Every row belongs to one group in each of 4 separate groupings. Each group adds its own fixed numbers to the row, and there is some noise. The rows also spread widely along 11 directions, which tell nothing about the answers.
Some rows, each with its group in each grouping after it:
[ 18   1   7  30 -11  29   0 -20 -18  24  20 -18   2   4  22 -35  34  14
  19   2   7  -1  25  18   7  46  19]	q158 rugi B (0)
[  3   2   9 -10  -2  -4  24 -12  -5  -2  31 -12 -22  27   0 -18  15  13
  30 -17   2   1  -4  14   5   3  42]	q923 Fozo B (2)
[ 28  -6   7  26 -12  14   0  -9 -12   6  28   0 -15   0   6 -29  17  35
  21   4   9  10  17   0  11  33  -3]	q158 Fozo J (0)
[ 18  -7  14   0   6  -8   1   5 -16  20 -11 -12 -18 -11  -2  -6  25  -6
  17  16  -7  -6   9 -15   1  21   0]	q923 lupur C (1)
[-13 -10 -22  14  -6 -10 -11   4  14  -1 -18  19  18   6  -1  -7  -1  18
  12  -1  16  23   0 -11  13  15 -18]	q406 lubun Z (1)
[-36  33  -8 -37   1   5 -10  -2  23 -38   1  20  25  22   5  -1  15 -31
 -35   6 -15  10   0 -17   0 -46  33]	q406 lubun X (3)
[-45 -15 -23 -15  18   6 -61  69  28 -21 -35   4  13  35  14   2  15 -16
 -21  21  32  -8  26 -49  20 -15 -11]	q923 lupur X (2)
[-30 -10 -15 -17   5 -25 -14  11  14 -13 -13  14   0  11   7  -1 -19   6
  -2 -11  25   8  -5  -8  10  -6  -1]	q923 rugi J (3)
[-21   3  11 -11   2  -8  11   5  -9 -10  26  14 -18  -6  18  -8  20  24
 -10  19  11   5   0 -23   6  10  39]	q923 lubun D (2)
[ -3  -4  -7  29  19  21  -3  11   4  -2   2   5  19 -25   4  17  -2  32
 -26  -5   4  18 -13  23  18  15 -17]	q158 lupur Z (3)
[  4  13  10  29   1  27 -26  16  11  17  16 -10  13   7   4   4  39  -5
 -12  -1  -4   1  30   2  17  32   1]	q158 lupur C (0)
[  8  -4 -11  14  41  17   8  11 -10 -23  14 -17 -16  14  13 -29  63  21
  27  21  16   8   5 -15  29   2  29]	q923 lupur D (3)
[ 11  28  12   3 -18  -7  -7   2   9 -11  23  -6  -8   6 -11  -6  -8  11
  -6 -11  -6  10  11   1  -2  34  19]	q923 lubun Z (0)
[ 23  13  13  -4   4 -13   8 -10   5 -12  15 -11 -20  29 -14 -21  28 -23
  27   4 -10  -1   7  -6   6 -11  30]	q158 rugi J (3)
[ 13  15  20 -11  -3  40   9 -18 -22   5  26  10 -14 -23   7  -5   5   5
 -20   5 -29  -2   6  10 -14 -10   7]	q923 Fozo J (1)
[-11  -1  11 -28 -19  -5  17 -37 -22  10   4  12  -1  -3  17 -16   3 -14
   1  -5  -9 -10   4  14 -21   0  21]	q923 lupur C (0)
[ -7 -10  11  -2 -12   5  10 -17  -3  29  13  14 -11  -7   0  -4  18  -6
  16  -9 -13   1  10  14   1   1   8]	q923 rugi B (3)
[-33  21 -11 -22  -2 -20  34 -10  38  -7  -9  10  24  22 -13  26  -9 -21
 -12 -35  -9  15 -21  18   3 -36  14]	q923 lubun B (2)
[-19  11 -10 -19 -25 -21  -3 -26  18  -5  -7  19  20  27  -7 -10 -24  -2
  15 -34   1  23  -8  19 -10   5   3]	q406 lubun J (3)
[ 22  -7  25  -2  -4 -14  20   3  12 -13  42  19 -36   4 -25   8  14   2
  28  10 -19   0 -10 -12  17 -32  20]	q158 lupur X (3)
[-15 -13  10  -8  -8   0   3  -8 -10  45 -18 -18  -3  -6   2  19 -12 -35
   7 -38  -6 -29  11  35 -14  -9  -5]	q923 lubun C (0)
[  3  -5  -9  -9 -26  29   7 -35 -10 -12  29  44  11  -1  23 -35  17  22
   6  20  -5  18  13  -5  -4  -1  -4]	q158 lupur C (0)
[ -6   1 -12  -1  19   0 -17  32  33 -32  14  -7 -14  44  -4  12  -8   2
  11 -14  17  -2  -8  -2  31 -23   9]	q158 lupur C (1)
[  0  -2  10  -5 -14 -40  -1  11  11   8  -4  13 -11  -1  -7   6 -16   7
   1  10   7   5  -3 -22  -1  16   2]	q158 lubun D (2)
[ -6  -4   4 -13   0   6  -2  -2 -11   1 -10   4 -10  -6   4   2 -19  -2
  -9  -2  -2  -9  -7  13 -10  -5   0]	q923 lupur Z (1)
[ 27   9  18  -2 -15  23 -25   4   8   8  27 -13 -21  31 -28  -5   6 -29
  26 -19 -25  -9  29   7  -1 -10   2]	q406 Fozo C (0)
[-22  12 -10  11  -9 -36 -24  29  51 -10  -1   8  18  19 -13  24 -22  14
 -11 -25  16  23  -6   3  21  26  -3]	q158 lubun X (3)
[  5 -33   2  38   6  31 -15  24  -3  28   9  -9 -10  10   9 -12  41  25
  33   6  17  -3  24   1  27  26  -9]	q158 lupur B (2)
[-24  -9  20  37 -21  19 -38  18  -2  32  25  33  11 -41   9   8  25  28
 -31  15   5  12  32 -22  17  54 -11]	q406 lubun Z (0)
[  5  -7   0 -11  -4  -8   6 -15  -6  17 -16  -1  -9  18   4 -24  37 -31
  32  11  -4 -10  18  -6  -3 -21  16]	q158 lubun D (3)
[-28  -8  -8 -22  20   8   4  -7 -26 -26  14  -2 -16  -2  36 -14 -16  28
 -20 -13  23  -6 -19  19   3 -15  31]	q923 Fozo J (3)
[-35 -10  23 -15 -16  -9  -1  -3  -8   4  32  45 -15 -31  16  10   1  25
 -25  11   0   4  -6 -10   3   9  25]	q923 lupur X (3)
[  1 -22  18  -3  17  19  -3  13 -34  17   4 -24 -26 -18   6   9 -28   7
  -6  -8   1 -33  -7  16  -4 -16  10]	q406 lubun B (2)
[  2  14   3   7  35  36  -6  23   5 -19  14 -12 -14  12   7   8  29 -13
 -17  16  -4 -13   2  -7  21 -34  20]	q158 lupur D (1)

New rows, each followed by its group in each grouping:
[-41 -23 -16 -21   6 -20 -27  18  16 -24   7  -8 -24  46   2  12 -70  13
  18 -62  44 -16 -25  34  15 -34  17]	q406 lubun J (3)
[  1   1 -10  12  11  16  -5   0  10  15 -19   4  29  -5  -7   0  21 -10
   2   7 -10  16   7  -1  -3   1 -20]	q406 rugi D (2)
[  3   3   9 -26 -28   7  24 -40  -1  13  18  30  -9  19  -4 -18  25 -18
  35  -5 -29   7   6   7 -14 -16  11]	q923 lupur C (1)
[ 20  -1  17  17 -19  -7  -5   9  14  37  -7  22   9 -36 -34  22  -9   6
  -6   0 -27  26  13  -7  -9  34 -49]	q923 rugi J (2)
[-24 -16  -3  -5 -23 -35 -12   5   4  23 -19  16  -8  11   9 -10  -3   8
  20  -1  27   4   5 -17   8  41   2]	q923 lupur B (1)
[  9  11   6   0  13 -10   1  17   7  27 -46  -8  19 -19 -24  20  17 -36
 -13  13 -24   5   9 -16 -10   7 -28]	q923 lupur D (2)
[ 22   0  14 -23 -45  28 -24 -15  -2  19  21  22 -20   7 -10 -12 -49  -1
   5 -20 -28  -6  15  34 -23  -7 -23]	q158 Fozo B (3)
[  5  12  -3  -9 -15  37 -11  -9  15  20  -4  35  15   7 -11 -16  56 -33
   9  15 -37  21  41 -15  -8 -18 -22]	q923 Fozo D (3)
[-27  -3 -12 -11   5 -22  -3   2   4  -6 -40  21  31  -4   2   1   1  -8
 -18  14   7  17  -6 -29   0   1 -11]	q406 lupur J (2)
[ 13  -8 -11  17   6  23  -8  25  15  20 -27   4  16  -2 -18   0  29  -7
  13  10 -15  17  24 -16   9   5 -44]	q923 lupur B (2)
[ -2 -23 -11   5   8  10   9  -2  -7  12 -19   5  10   3   3 -14  22   8
  23   1   4  10   5  -1   1   1 -21]	q923 lupur J (2)
[ 15  19  -3   8  20  15  -7  23   4 -22  11 -12  -8 -14 -11  18 -33  24
 -29 -10   0   7 -10   9   5   7 -12]	q923 lupur D (0)
[  8 -10  17   0 -11  -3 -11  15  -5  12   5   0 -14   9  -7 -11  19   4
  21  12  -5  -5  15 -16  -1  22   5]	q923 lupur X (2)
[ 29  -3  16  27   6   7  27  -7 -18   2  46 -10 -23 -10  -5 -12  10  66
  33  -4   3  18 -16  22   9  52  15]	q923 lupur D (2)
[  2 -11   4  11  42   7 -15  34  -9  13 -36 -18  -8 -17  -8  19  23 -33
 -10  25   0 -20   6 -30  15 -26 -11]	q406 lupur D (1)
[  2   5   4 -31  -1  39  -8  -4  -8   8  -9   0  -4  12  -5   2 -17 -32
  -4 -10 -28 -20   7  24 -29 -38 -10]	q923 lupur D (2)
[  1   1   8  -5   4   4   1  17   1 -11  12  22 -16 -32  -3  18 -13  22
 -29  20  -9   7  -8 -23   6 -11  -9]	q923 Fozo X (1)
[-24 -32   9   3  -4  -7  14  -4  -7  31  -5  11  -6  -4   6   0  39 -18
  24   0   6 -16  14  -6  11 -14   7]	q923 lupur X (0)
[ 14 -11  23  28  14  -2   3  21  -3  25  24 -19 -28  -4 -16  15  15  23
  24 -12   3  -4  -2  11  16  32  11]	q923 lupur D (2)
[-13 -31   1  -9 -47 -32  14 -31   1  24   1  59  -2 -16  -1 -16   5   4
  26  13   5  16  10 -22  -7   5 -15]	q923 rugi Z (0)
[ 26   6   1  12  12  18   4   3 -12  -4  14 -13 -14 -28  -5   6 -23  24
 -11  -3  -4   3  -5  16   0   5 -10]	q923 rugi D (0)
[ -7   4 -11 -33 -29   4 -11 -10   3   9 -28  21   8  10   3 -17 -11 -36
  -4   0  -9  -2  24 -13 -19 -21 -21]	q923 Fozo B (0)
[ 14  21   7  19  32  27  27  -4  -6 -20  32 -12  15 -12  -5  10  20  37
 -14  -2 -18  23 -22  17  14  11  17]	q406 lupur C (2)
[ -7  17   2  30   7  49 -35  32  17  -1  23  26  19 -23   1  10  40  24
 -43  19  -9  27  37 -28  23  27 -28]	q923 lupur J (0)
[ 13  10   3  -1  -2  10   2  -3   5   9  -1  13  -6  -2 -10  -6  21  -7
   8  12 -18  12  10 -12  -4   3  -9]	q923 lupur D (1)
[ 31 -28   8   0   0   7 -28  18 -28  -8  -1  -8 -25 -12 -11 -14 -53  35
  16   9   5  -7  -9   4 -11  16 -26]	q406 lupur Z (2)
[  9  15  17  11  14 -11   0  16 -16  -6  -2 -28   1  -8   7 -11  20  25
 -12  20   3   4  -3 -12   1  57  28]	q923 lupur X (2)
[ -5  16   2   0  24 -29  40 -15  -1 -24  17 -25   0   7  -1   8   3   5
   3 -22   8  -1 -28  13  18 -13  48]	q406 lubun C (0)
[ 37 -20   8   1 -20   8  29 -46 -18  38   1  -4 -19  15 -28 -11 -26 -12
  74 -37 -22  -5 -17  55 -22 -13 -19]	q406 lupur D (1)
[-16 -18   1   1 -12 -18  -3  -2 -12  47 -47  36  13 -53   6  12   2  -3
 -20  23  -3  10   6 -22 -13  28 -42]	q923 lupur D (1)
[ -9  -5   5   0 -10  15 -32  20  -5   7   0  11  -7 -17   5   5 -20   3
 -32   2   4  -8  19  -4  -5   9 -16]	q923 Fozo Z (0)
[ 14  14  16  -4   0 -34  32  -1  23   8   7   0 -14   5 -38  26  -3 -13
  14 -17 -21  11 -17   3   1 -12   8]	q923 Fozo D (2)
[ 20   8 -20  -2  35  46 -18  34   6 -39  -9 -30   8  35   3 -13  11  -8
  -5  13  -5 -11   7  -1   7 -38  -6]	q158 lupur X (2)
[ 24  16 -15 -26  -8  -4  26 -21  18 -23 -15  -6  10  33 -26 -12 -15 -33
  29 -19 -25   4  -8  17 -17 -45  -9]	q923 lupur X (0)
[-45   5   4 -36 -10 -52   8   5  27 -15  -8  31   5   8  -8  32 -45  -3
 -28 -24   9   8 -29  -6  -3 -13  12]	q923 lupur J (2)
[  2  -4  12  -5 -24  12 -17 -10 -18  24 -11  11   4 -12   7 -18  10 -16
  -4  11 -10  -7  28  -3 -18  25 -11]	q923 lupur Z (0)
[-15  -6   7   0 -15 -18 -22  16  11   7 -11  21   2  -4   2   8  -9  -9
 -19   6  11  -2  14 -24   8   9 -13]	q158 lupur J (0)
[  5   3   7 -32 -20   2  17 -36 -13   0   8  33  -2  -2   1 -25  27 -12
  17  18 -29  14   8  -9 -17 -11   8]	q923 lupur C (3)
[  0  -7 -13   3   1  17   8  13  40  -2   2  14  12  38 -32   8  33 -19
  38 -13 -19  15   9   1  12 -38 -20]	q923 lupur X (2)
